The same things were measured in two ways. Each way mixes the same 11 hidden numbers, adds some noise and spreads widely along 6 directions of its own, which tell nothing about the thing.
In the rows, 128 means zero.
Some things both ways: the first way, then the second way.
[134 122 133 137 141 123 129 126 112 130 132 133 130 124 166 125 128 152
 112 131 161]
[118 163 112 134 143 105 201 153 172 144 167 128 169 113  88  96 158 122
 140 132 138]

[114 117  88 120 155 105 122 108 138 151 168  75 151 166 138 163 153 127
 143 121 125]
[173 112 145 148  88 155 114 141 194 174 158 148 127 120 144 140 158 117
 178 150  96]

[135 135 137  99  97 131 209 125 132 134 119  84 141  98 120 113 122 135
 158 135  82]
[154 140 122 107 121 125 101 104 128 126 107 113 124 129 109 147 156 142
 133 115 141]

[144 125 114  71  98 146  81 142 135 143 158  99  93 234  35 140 139  74
 137 125  85]
[190 174  92  75  97 128  94 138 139 126 142 141 129 125  83 112  93 137
 147 132 132]

[129  92 149 129 144 168  44 173  86 143 110 144 111  91 109 123 152 143
 105  98 158]
[133 162 129 102 138 137 135 117 124 144  76 140  85  99  96 142 150 139
 143  73 131]

[153 118 119 133 142 135 100 132 114 121  89 172 123 106 140 119 135 151
  78 107 132]
[ 83 102 134 146 135 126 131 139  78 130 149  90 121 139 160 155 130 150
 123 121 121]

[133 117 132 123 161 146 159 134 109 117 145 157 115  93 153 117 115 161
 100 148 139]
[ 46 123 146 163 166 117 206 161 144 175 136 136 131  97 118 105 163 117
 131  87 118]

[107 153  99  91  83 153 100 111 144 157 141 140 106 152 154 124 123 143
 106 152 144]
[116  82 159 133  66 121  82  89  98 111 122  99 123 189 135 112 107 118
  98 137 144]

[132 127 105  98 144 146 144 100 150 107 155 129 125 140 139 113 125  92
 103 149 101]
[ 88 128  92 111 134 103 166 179 122 121 156 112 132 143  77 101 123 106
 117 125 161]

[ 83 149 113 143  96 140  76 141 138 164 166  97 131 183 120 122  84  91
 133 118 168]
[136  87 157 151  82 118  93 106 143 190 141 127  80 129 121 129 111 138
 145  93  90]

[126 111 102  86 136 116  90 126 113 127 137 116  95 148  92 140 159 176
 119 131 114]
[121 131 130 123 124 140 144 147 159 131 125 151 169 148 134 105 140 120
 120 167 130]

[166 140 136 119 138 141 167 116 113 117 154 119 129  84 155 120 168 116
 143 144 112]
[121 108 148 158 143 151 124 153 147 109 135 123 117 121 106 112 127  93
 158 133 141]

[100 173 132 133 107 140  76  97  99 142 150  51  82 151  93 119 135 137
 163 146 137]
[156 118 128 112  92 125  55 101 107 116 108 143 150 180 116 113  79 136
 121 145 114]

[101 199 120 123  88 159  86  91 162 173 166 110 118 141 133 129 135 100
 124 158 153]
[168  98 121 146 146 137  88 115 167 112 130 124 132 114 102 138 116 122
 145 136 141]

[142 117  99 123 102 164  89 159 144 141 100 197 135 129 131 119  79 126
  94  93 131]
[148 131 115  92 141 143 103 121 118 135 153 115  81 106 140 146 145 145
 127  99 115]

[159 109 107  90 127 154 125 168 140 172 158 105 104 172  46 168 139 103
 130 102  89]
[172 105 150 164  92 165  90 138 178 154 166 154 118 154 106 129 156  84
 202 123 137]

[ 82 180 139 116 101 119  90 121 101 165 154  80  85 121 105 132 154 140
 125 139 143]
[ 78 116 165 160 138 102 148  95 112 118  68 112 128 145 111 118 112 149
  98 132 132]

[124 144 105 124 113 149  88 147 123 162 165  95 118 164  76 138  83 111
 157 103 132]
[119 158 129  99 151 161 132 157 104 120 127 155 133 133 154 135 137 147
 105 149 145]

[142 122 121 138 112 120 125 136 127 127 117 116 124 157 100 119 142 138
 120 122 121]
[117  92 143 167 121 118 120 123 121 161 140 114 128 135 141 138 125 145
 129 116 101]

[138 105 162 144 143  99 109 173  97 114 103 114 143 163  40 131 148  70
 131  75  69]
[138 127 105 140 147 109 138 137 153  99 172 107 154 130  89 102 118 108
 152 140 130]

[139 142 126 124 136 127 152 141 135 145 172 105 162 168  88 135 111  62
 134 117 112]
[154 155 121 112  52 124 109 168 103 141 174  95 129 122 156 163 130 142
 156 161 125]

[154 109 100 134 168 130 120 143 139 100 162 163 112 145  69 124 114 140
 108 125 112]
[ 99 116 128 136 137 136 152 157 151 145  98 150 145 120 132 114 115 127
 125 141 102]

[133 141 128  93  93 131 161 105 138 133 139  83 137 123 135 114 153 129
 152 152 112]
[116 139 125 111 106 109 126 121 101 127  88  96 129 153  99 131 142 150
 110 128 155]

[165 109 136 178 138 147 148 161 133 133  95 147 159 116 103 115  62 130
 126  86 136]
[100 128 122 126 153 137 139 117  62 120 100 104 135 148 152 168 141 172
  97 108 143]

[150 139 111  96 104 175 139 163 143 166 180 163  88 177  85 150  71 123
 139 137 118]
[132 158 137  96  98 138 128 122 125 145 124 140 111 139 109 101 130 124
 140 105 117]

[122 137  84 116 130 139 131 134 155 147 161 142 141 159 103 146 125 105
 114 121 100]
[129 118 157 103  59 115  77  77  71 126  53  89  83 153 146 155 112 156
 109 122 104]

[164 162  91 107  81 132 178 152 143 126 142 178 112 151  88 115  82 114
 109 121  80]
[189 141 129  99  89 124  61 108 130  95 165 114 134 130 143 118 103 132
 128 172 117]

[119 147 101 151 187 121  94  98 137 141 156 134 145 113 136 165 138 132
 134 115 120]
[ 90 132 123 113 148 128 145 118 113  82  61 103 150 171 119 118 133 137
 110 151 126]

[117 134 110 152 140 115  85 130 145 131 142 112 150 150  82 131 127  96
 133 100 118]
[ 86  90 124 152 167 128 146 157 132 137 120 113 122 126 138 138 134 142
 120 138 112]

[ 94 121 102 151 179 119 112 142 133 137 167  97 146 160  62 140  98  86
 112  96 109]
[106 129 110 130 105  94 162 144 135 102 133 130 195 187  96 100 140  95
 101 174 175]

Other things, the second way, with their names:
Q384: [110  82 162 155 104 142  95 110 128 121 110 132 128 168  98  97 113  91
 120 115 159]
Q693: [ 89  66 173 171 152 161  85 122 112 132 116 139 117 123 172 130  76 144
 109 129 106]
Q77: [106 122 143 120 115 148 114 106  80  95 121  99 113 161 128 125  88 141
 125 115 134]
Q653: [117 120 131 143 150  84 139  79 171 153 132 117 129 140  77  87 161 132
 140  95  88]
Q679: [120  94 130 128  95 123 124 106 100 137  97 123 134 145 148 143  85 147
  91 119 107]
Q272: [170 152 108 127 179 129 126 103 150 106 129 167 184  86 118 135 124 133
 106 123 149]
Q643: [169 107 137 109  51 166  78 131 122 130 138 124 112 149 144 152 110 117
 146 138 142]
Q8: [ 92 133 126 132 201 130 173 154 122 160  97 133 103  64 175 168 135 192
 101 124  84]
Q344: [122 168 140 104 144 153 127  99 100  85  93 108 137 126 143 126 109 166
 124 141 118]
Q14: [171 154 117 100 153 128 107  87 108 111 108 117 102 129 112 135 126 168
 114 111 118]
Q704: [179 120 133 101  66 122  51 111 128 157 131  99  87 112 165 149  88 167
 148 149  47]
Q907: [ 99 154  87 110 104  84 179 194 119 139 192  88 165 142 116 114 160 124
 132 161 134]
Q208: [162  92 119 146 164 149  87 129 170 141 181 135 143  93 149 152 143 131
 141 132 122]
Q428: [ 78 116 145 165 194 117 138 116 112 167 102 136 129  77 116 139 140 164
 101  74 142]
Q854: [144 123 149 150 118 108 117 125 149 191 139 123  71  76 113 130 129 146
 166  82  71]
Q912: [128 140 123 120 151 115 185 121 124  86  85 124 110 135 108 121 121 124
  94 138 141]
Q941: [119  80 161 169 107 158  92 138 147 105 166 141 163 175 133 110 111  81
 141 169 165]
Q468: [ 72 123 125 111 129 104 160 140 106 138 114 108 120 139 117 102 133 126
  93 108 121]
Q445: [179 149 109 122 174 146 124 117 163  72 132 140 164 105 104 120 135 115
 139 145 145]
Q328: [177 113 126 127 115 154 111 147 153  63 173 143 155 162 135 117 133  75
 114 197 184]
Q510: [ 86 122 141 155 161 136 172 170 108 106 163 125 136 143 157 121 142 113
 111 160 141]
Q871: [ 62  69 130 163 137 129 155 140 104 118 165  90 149 177 121 108 163  86
 120 103 151]
Q745: [145 110 136 150 124 117 114 111 146 136 115 125  89 165  63 111 140 107
 158  97 135]
Q675: [ 90 138 146 135 167 132 141 119 137 131 105 133 115 113  84 105 127 135
 134  95 147]
Q966: [149 158 112 122 158 154 143 175 142  94 212 142 169 108 137 107 123 111
 141 162 150]
Q431: [152 123 119 144 141 155 115 133 135 108 135 132 154 137 112 137 114 127
 148 133 145]
Q253: [150 145 134 117  81 138 140 134 124 122 137 125 146 153 158 147 135 138
 127 171 132]
Q474: [ 71  33 145 166 134 150 125 148 107  90 157 103 164 152 194 126  95  96
  84 166 131]
Q612: [112 113 151 140 123 136 117 130 127 122 156 122 128 128 136  99 111 109
 135 128 110]
Q60: [191 142  99 121 155 148 130 120 172  96 122 153 152 130  85 125 141 111
 147 134 151]
Q545: [175 115 172 168 138 169  91 104 149  96 105 170 133 122 136 143 117 109
 123 153 170]
Q971: [ 96  82 165 197 192 139 121 107 170 144 134 122 129 108 110 107 143 122
 155  94 103]
Q179: [ 84 168 114 116 158  97 188 118  63  73  84 104 151 168  85 109 110 147
  72 128 179]
Q752: [102 101 139 144 119 125 152 139 139 134 133 118 115 129 126 127 133 106
 130 121 133]
Q779: [ 89  92 123 122 119 114 119 139 111  95 175  66 141 137 157 134 143 115
 107 156 149]
Q904: [ 94  96 173 168 141 176 115 111  96 130 108 139 117 106 149 149  85 141
 130  83 139]
Q681: [101  81 158 137 118 154 101 116 120 139  96 125 114 126 152 137 112 134
 113 114 121]
Q420: [130 148 104  95 143 141 140 136  90  91 111 123 141 140 128 141 107 150
  94 138 166]
Q207: [140  97 146 105  95 163  64 114  78 111 119 111  84 136 189 153 101 132
 111 134 107]
Q170: [158 150 107 103 152 121 123 136 151 148 110 116  77  69 114 146 135 154
 163 104  70]
Q513: [163 130 150 140  96 129 114 104 158 131 131 158 161 133 122 114 132 109
 117 140 152]
Q406: [142  83 117 160 132 133 107 146 159 155 170 142 138 108 123 139 138  95
 156 103 122]
Q684: [ 88 104 120 152 130 107 151 136  93 136  90 101 145 146 151 160 121 160
 117 136 101]
Q521: [105  85 134 155 164 149 126 130 141  60 104 147 185 174  96  98  84  97
  77 176 210]
Q102: [202 179  93  61 123 136 126 120 141 102  94 146 114  93 102 121  99 137
 124 121 110]
Q677: [125 125 132 142 145 122 138 103 118  80 106  90 148 150 137 139 132 157
 111 165 138]
Q282: [ 97 102 131 150 167  93 136  89  98  95 100  94 131 155 106 119 144 128
  91 112 137]
Q125: [114 181 107  67 150 106 157 113  64 145  58 116  87  86 142 161 134 198
  79  83  99]
Q260: [137 114 123 154 101  93 138 150 197 187 212 114 129 129  76  88 184  84
 193 106  97]
Q524: [144 115 131 143 162 147 139 128 129 104 112 129 119 118 131 141 126 131
 123 129 137]
Q98: [144 141  95 122 137 104 146 173 167 131 189 133 166 145  95  93 155 102
 145 158 127]
Q392: [119 160 113 115 171 134 151 140  89  92 128 131 170 111 137 131 119 155
  77 142 172]
Q925: [117 102 124 147 142 107 117 127 149 124 160 124 157 162  83  77 135  99
 124 124 139]
Q278: [157  72 148 159 148 162  97 121 148 108 110 166 136 143 165 146 123 106
 103 163 135]
Q864: [112 149  87 114 118 108 173 177 129 125 190 125 176 176  77  86 139  98
 138 137 158]
Q149: [183 111 155 131  56 142  68 107 133 165 135 121  92 104 181 171 125 138
 169 126  59]
Q860: [160 106 158 139 105 151  97  87 136 120  81 131  89 129 102 123  89 115
 146  93 114]
Q453: [116  62 158 184 137 166 134 125 145 120 150 138 143 129 171 144 108 107
 129 135 121]
Q463: [148 113 104 128 184 148 120 139 164 142 117 135 101  79 101 157 133 151
 141 102 135]
Q489: [ 98 161 102 115 193 143 185 181 148 150 128 143 136  93 122 121 160 146
 143 116 108]
Q932: [123  80 106 123  99 126 105 151  84 120 137  92 139 159 188 178 128 145
  97 166 121]
Q857: [118 120 117 129 159 118 139 115 118 112  95 117 111 148  72 121 139 121
 117  94 161]
Q802: [159 105 145 142 137 133  97 104 122 100  94 106  86 129 129 126  77 148
 131 142  86]
Q410: [114  90 132 153 102 105 134 119 151 168 120 122 126 131  99 114 112 120
 143  98 102]
Q351: [105 142 114 109 179 152 172 184 121 107 125 124 126  82 179 136 106 158
  95 165 109]
Q318: [103  99  95 144 152 121 148 166 110 159 134 125 144 115 147 171 141 141
 123 111 120]
Q469: [103 141 118 106 131 101 163  94  94 132  54  85 110 120 109 147 151 164
 103  80 117]
Q740: [164 183  85 100 165 127 161 168 157 145 164 158 143  78  95 122 153 127
 146 110 130]
Q424: [123 147 102 119 177 129 135 145 134 134 133 139 143 106 103 111 108 147
 135 110 107]
Q520: [124  92 155 129 104 159  66  99  74 124 111 106  80 150 160 158  89 152
 130 102 111]
Q762: [164  77 130 164  63 135  78 141 157 158 189 127 142 145 145 142 101 102
 189 139  85]
Q493: [124 124 150 131 139 161 114 137 126  98 151 147 133 149 141 107  94 120
 123 162 136]
Q403: [108  88 127 144 100 112 106 122 132 156 114  91 129 117 112 146 118 139
 138 107 124]
Q581: [115 138 104 124 165 110 159 149 144 129 133 126 139 139  87 116 172 120
 126 124 148]
Q580: [148 108 142 147 123 113  96  86 114  90 136 108 129 168  78 105 121 108
 114 119 173]
Q144: [134 147 123 118 142 122 127 116 148 185 142 130  97  89 103 125 140 158
 154  67  86]
Q393: [ 74 102 155 169 144 137 114 102 124 122 155 102 175 158 108  98 145 111
 148 101 151]
Q500: [113 179 104  87 150 120 175 135 127 110 127 134 140 151  72  74 134 118
 123 109 138]
Q848: [123  73 171 147  61 144  89  66  93 121  92  72 117 161 205 180 128 155
 118 142  93]
Q147: [156 165  86  77 183 122 127 121 107  56  93 142 166 126  93 105 103 137
  57 149 179]
Q459: [142 142 120 117  97 112 129 119 110  80  99 114 150 171  85 114 108 112
 109 150 184]
Q601: [110 104 134 164 180 129 127 131 143 143 122 119 125 101 136 136 123 156
 145 121  82]

Some of these things the first way, each followed by its name:
[ 77 172 157 157 121 146 100 109 134 180 156  94 120 153 154 144 102 124
 139 153 181]	Q453
[150 120  72 102 153 140 194  94 142 109 123 132 114 172 126 123 144 136
  71 156  68]	Q272
[ 90 150 115 171 122 142  57 118 166 158 138 116 156 161  95 128 112 106
 127 117 158]	Q932
[118 115 130 133 142 143  84 108 117 128 144 104 120 163 158 134 168 119
 144 145 142]	Q102
[157 145 110 143 138 110 141 123 133 118 128 138 124 134  97 129 133 129
 119 116  96]	Q601
[157 116 110 125 120 140 120 142 122 124 122 125 137 189  81 118 131  97
 114 114 102]	Q392
[ 91 134 141 143 145 132 117 110 133 130 160  99 132 157 135 118 115 112
 128 151 151]	Q410
[151 105  96 151 120 125  71 146 118 137  90 135 139 160 121 137 142 122
 117  76 123]	Q14
[142 169 100 129  91 155 190 155 156 179 199  85 125 181  58 144  89  68
 153 127 100]	Q545
[140 123  76 118 134  95  96 111 121  93 123 148 131 148 138 115 158 139
  98 115 109]	Q704
[116 146 145 162  95 144  90 159 115 144 134 105 132 151  70 112 107  95
 166 105 129]	Q925
[145 111 116 156 161 155 120 125 148 114 114 149 127 127  95 107 120 137
  84 129 128]	Q318
[126 147  97 120 132 102  89 107 134 160 122 119 130 157 126 169 181 130
 104 109 108]	Q677
[147 112 135 152 150 119 154 139 111 122 128  89 140 158 105 130 126  89
 140 103  99]	Q179
[132 101 115 114 135 141 102 131 126 103 117 163 140 117 136 100 117 150
 105 128 137]	Q681
[104 125 161 108 102 129  79 133  93 145 104  61 121 156  93 128 146 109
 162 108 109]	Q520
[134 116 153 158 168 147 118 125  90 115 131 119 161 124 170 103  95  99
 120 121 169]	Q904
[151 122 106 116 112 152 113 142 137 152 137 114  97 132 104 142 163 120
 124 113 111]	Q745
[100 143 111 127 132 134  62 113 135 132 157  91 133 168  85 117 121  80
 124 118 131]	Q521
[161 140  85 116 101 133 211 130 181 120 124 157 148 156  89 108  72 107
 108 124  67]	Q208
[132 126 122 108 136 125 175 116 165 104 145 135 176 153  97 105 112  80
 115 144  85]	Q403
[144 154 139 178  93 162 133 133 118 107 120 132 122  88 137  70  84 133
 147 134 159]	Q147
[ 92 140 161 132 120 127  99 100 115 112 103 131 120 107 155  98 150 164
 121 161 143]	Q474
[121 187 127 134 104 151 125 103 152 166 175 119 110 129 137 145 141 112
 149 158 136]	Q170
[109 153 100 114 111 145 182 107 140 154 178  90 122 159 148 127 110 133
 133 169 137]	Q513
[122 114 139 145 116 120 137 167 137 151 143  95 118 170  76 149 144  99
 147 108 101]	Q912
[140 138  76  96 121 135 130  99 130 129 153 131 103 160 168 132 187 130
  89 157 122]	Q854
[136 173 131 122 136 123 136 107 119 158 159 117 133 152 136 161 116 113
 158 130 113]	Q344
[162 115 135 148 121 156 122 159 143 145 121 143 118 129  89 133 115 128
 130 108 128]	Q60
[105 172 130 133 127 163  95 151 125 165 180 140 127 129 100 128  50  76
 126 108 147]	Q675
[141 128 100 133 112 128 136 167 134 136 105 195 100 125  97 133  96 167
  89  99 101]	Q653
[152 105 121 157 158  99 181 122 103  83 114  92 147  88 144 101 131 148
 145 108 104]	Q98
[119 146 124  92 123 143  74 115  99 142 137 113  87 116 126 125 159 149
 106 136 139]	Q941
[157  63 144 147 167 133 164 156 119 100  81 148 176 124 119 122 133 121
 131  98  82]	Q871
[ 91 156 107 104 106 101 112  93 133 148 143  57 105 171 104 140 170 137
 135 144 103]	Q8
[116 130 176 173 144 147  95 145  96 141 143  83 133 129 110 119  81 104
 169 107 166]	Q864
[155  85 139 131 129 135 152 160 100  87 117 117 148 103 111  88 128 122
 148 109 110]	Q384
[132 138 122 125 153 137 101 118 133 137 148 135 101 169  96 143 141 119
  97 140 124]	Q762
[180 125 106 123 146 135 172 137 124 115 138 162 130 157 119 126  87 103
 109 112  94]	Q966
[152 161 114 192 123 126  74 118 121 126 136 151 120 103 171 121 149 132
 127 114 176]	Q802
[156 136 104 129 123 177 124 156 154 155 170 156 109 191  67 141  91  89
 113 126 118]	Q740
